The groups are shells around one centre, one inside the other: the same stretched ball of 4 dimensions in 6 sizes.
Some rows, each with its group after it:
[ -8  -9 -12  -8  55  23  26 -20  35 -41   6 -12 -42  31  -1   7  -1]  (1)
[ 15 -10 -36  18   1  20   8   9  -8 -14  51 -37 -10  27 -15 -39  10]  (4)
[ -5 -12  -6   7  47  18  22 -13  21 -32  24 -15 -32  46   2  -8  -3]  (0)
[ 13  -5 -17  44   4  24   6   3 -10 -15  53 -40 -15  41 -14 -42  12]  (0)
[ 19  -9 -35  21 -17  10  -6  30 -28   7  61 -37  12  21  -9 -49   9]  (3)
[-10   5  -8 -22  37  17   3   5  24 -14 -19  -3 -20  -8  11  22   2]  (2)
[  6 -13 -20  16  23  17  16  -1   4 -22  44 -27 -20  42  -7 -28   3]  (3)
[  2   4 -14   2  10  15  -7  20  -1   0   9 -18  -3  -2   4  -6   7]  (5)
[  8  -5 -11  38  12  21   6   3  -6 -15  46 -34 -16  41  -8 -35   8]  (4)
[ -1  -2  -9  -3  18   8  -4  20  -1   0  15 -12  -1  10  11  -7   0]  (5)
[ 18 -11 -40  23  -5  20   8  11 -12 -13  60 -41  -8  29 -19 -47  12]  (0)
[ 18   0 -18  35 -26   9 -20  40 -38  22  54 -36  23  15  -2 -48  10]  (4)
[  9   8 -15  12 -10  12 -19  35 -18  16  18 -23  13  -9   4 -18  10]  (0)
[ 18  -3 -15  40 -25   6 -19  40 -41  23  62 -36  25  25   0 -54   7]  (2)
[ -8  -2 -10 -20  37  13   6   5  20 -15  -5  -5 -18   4  11  13  -1]  (1)
[ -4 -11 -24 -15  47  23  27 -16  32 -39  12 -15 -39  25  -5   3   1]  (2)
[  4 -12 -23  11  30  22  20  -9  13 -30  36 -27 -29  39 -10 -21   4]  (1)
[ -7  -8 -10   6  53  28  28 -25  34 -45  13 -18 -47  40  -6   1   2]  (1)
[  1 -10 -11  27  37  26  23 -18  16 -37  37 -29 -37  52 -10 -22   4]  (3)
[-10  -2   2   2  47  20  13  -9  25 -26   1  -9 -31  26   8   9  -1]  (5)
[ 17   0 -28  20 -24  10 -18  40 -31  19  44 -33  20   2  -3 -40  11]  (5)
[ 11  -6 -32  -2  -3  10  -5  27 -13   4  34 -24   7   4  -2 -26   6]  (1)
[ -4  -4 -18  -2  44  29  23 -18  32 -39   5 -19 -42  20  -8   4   7]  (4)
[ 12  -5 -12  48   2  21   3   8 -16  -9  57 -39  -9  45 -11 -46   9]  (0)
[ 15  -9 -34  23   1  21   9   8  -8 -15  52 -38 -12  29 -16 -41  11]  (4)
[  5   3  -4  30   8  18  -6  14  -8  -2  28 -26  -5  22   1 -22   7]  (3)
[  4   3 -20  10  15  25   4   4   8 -16  14 -26 -19   8  -7 -10  11]  (2)
[  3  -8 -18  23  33  30  23 -18  18 -38  32 -31 -39  42 -14 -19   8]  (3)
[ 16   0 -21  30 -17  14 -13  31 -27  11  46 -35  12  13  -5 -40  11]  (5)
[ 15  -7 -15  47  -5  17   0  14 -22  -3  63 -40  -2  44 -10 -51   9]  (2)

New rows, each followed by its group:
[ 10   4 -17  10 -13   7 -21  40 -23  20  25 -22  20  -6   6 -23   7]  (1)
[ 10   1 -11  37   0  19  -5  15 -14  -2  40 -33  -4  26  -5 -33  10]  (3)
[  9   3 -13   7 -12   3 -23  44 -26  25  26 -19  25  -4  12 -23   4]  (3)
[  1 -10 -19  -2  26  13  10   6   7 -16  27 -18 -14  25   1 -14   0]  (4)
[ -4  -3 -22  -9  42  28  21 -15  32 -37   1 -17 -40  12  -7   8   7]  (3)
[ -9  -3  -8   2  54  29  25 -24  36 -43   2 -16 -47  29  -4   9   4]  (4)
[ 21  -3 -20  43 -30   8 -19  41 -44  22  67 -40  25  25  -4 -59  10]  (2)
[ 16   2 -31  11 -20  13 -15  36 -23  14  34 -31  15  -7  -4 -31  13]  (4)
[  8   3 -26  -6  -3  12 -11  30  -9   8  15 -20   7 -12   3 -12   8]  (1)
[ 16   0 -20  33 -16  15 -12  28 -26   9  47 -36   9  16  -6 -41  12]  (1)
[ 18  -6 -30  15 -24   3 -17  44 -35  21  54 -31  26   9   0 -45   7]  (2)
[-12  -9 -14 -25  62  22  28 -20  43 -42  -7  -4 -44  20   3  20  -3]  (0)
[ -8 -11 -13   5  62  32  37 -36  43 -57  13 -20 -59  45 -11   3   3]  (0)
[  5   1 -27 -18   1   7 -11  33  -7  10  10 -14  10 -17   7  -6   5]  (2)
[  2   0 -15  -9  10   7  -9  27  -5   7  13 -12   6  -1  11  -7   1]  (1)
[ 10  -5 -22   2  -8   3 -14  38 -23  17  36 -21  19   5   7 -28   3]  (2)
[  2  -8  -3  20  20  10   3  11  -5  -6  37 -20  -6  38   6 -24  -1]  (2)
[ 15   0 -19  35 -13  16 -10  25 -24   6  48 -36   6  20  -7 -41  11]  (1)
[ 26  -1 -31  41 -39  11 -20  43 -45  23  67 -45  26  13 -11 -61  15]  (0)
[ 15   0 -20  33 -13  16 -10  26 -24   7  47 -36   7  18  -7 -41  12]  (1)
[ -9  -6   0  10  53  24  22 -20  29 -37  10 -14 -41  40   1   3   0]  (1)
[ -1  -2 -21 -21  19   9  -1  19   6  -3   5  -9  -3  -5   9   2   1]  (3)
[ -7   3 -13 -13  38  23  10  -4  27 -24 -11 -11 -29   0   2  15   5]  (3)
[  3 -13 -19  18  33  23  23 -13  14 -34  41 -28 -32  48 -10 -24   4]  (3)
[ -6   2   3  10  35  19   5   0  14 -16   5 -13 -21  21   7   2   1]  (1)
[  8   1 -33 -10   0  15  -6  25  -3   1  14 -21   1 -13  -2 -11  10]  (3)
[  0  -1 -11 -11  13   4  -9  28  -5   8  11  -9   8   0  14  -4  -1]  (2)
[  4   0 -16  17  18  24   7   2   6 -18  22 -26 -20  19  -6 -15   9]  (5)
[ -9   0   1  -5  38  13   4   5  16 -12  -1  -6 -16  14  13   9  -2]  (1)
[ -8   0 -13 -16  42  22  13  -6  28 -26  -8  -9 -30   5   3  15   3]  (5)
[  9  -3  -9  41   8  21   2   7 -10 -10  46 -34 -11  39  -7 -36   8]  (3)
[  5   1  -9  10   0   6 -15  32 -17  14  24 -18  13   6  10 -19   3]  (5)
[ -9   0   7  15  46  23  12 -12  23 -27   4 -13 -33  32   5   5   1]  (2)
[ 18  -8 -29  36 -11  18   0  18 -22  -3  63 -42   0  33 -14 -51  11]  (4)
[  8  -9 -14  17   4   7  -4  23 -17   4  46 -24   6  30   4 -33   1]  (2)
[  6 -10 -17   7  13   9   3  16  -6  -5  39 -21  -2  28   3 -25   0]  (2)
[ 10  -7 -13  37   7  17   4   9 -12  -9  52 -34  -8  42  -7 -40   6]  (1)
[  8  -3  -8  39   8  19   2   8 -10  -9  45 -33 -10  38  -6 -35   8]  (4)
[ -2   5  -3   9  20  17  -4  12   5  -5   5 -16 -10   7   7  -2   5]  (4)
[ -8  -4  -8   3  55  30  26 -25  37 -44   3 -16 -49  31  -5   8   4]  (4)
[ -8  -3   8  12  43  17  10  -5  16 -20  12 -11 -25  36   9   0  -3]  (3)
[-10  -1   7   2  42  14   5   1  17 -15   1  -6 -19  23  14   8  -4]  (3)
[  1  -7 -19  -7  24  13   7   9   7 -13  20 -15 -12  16   3  -9   1]  (5)
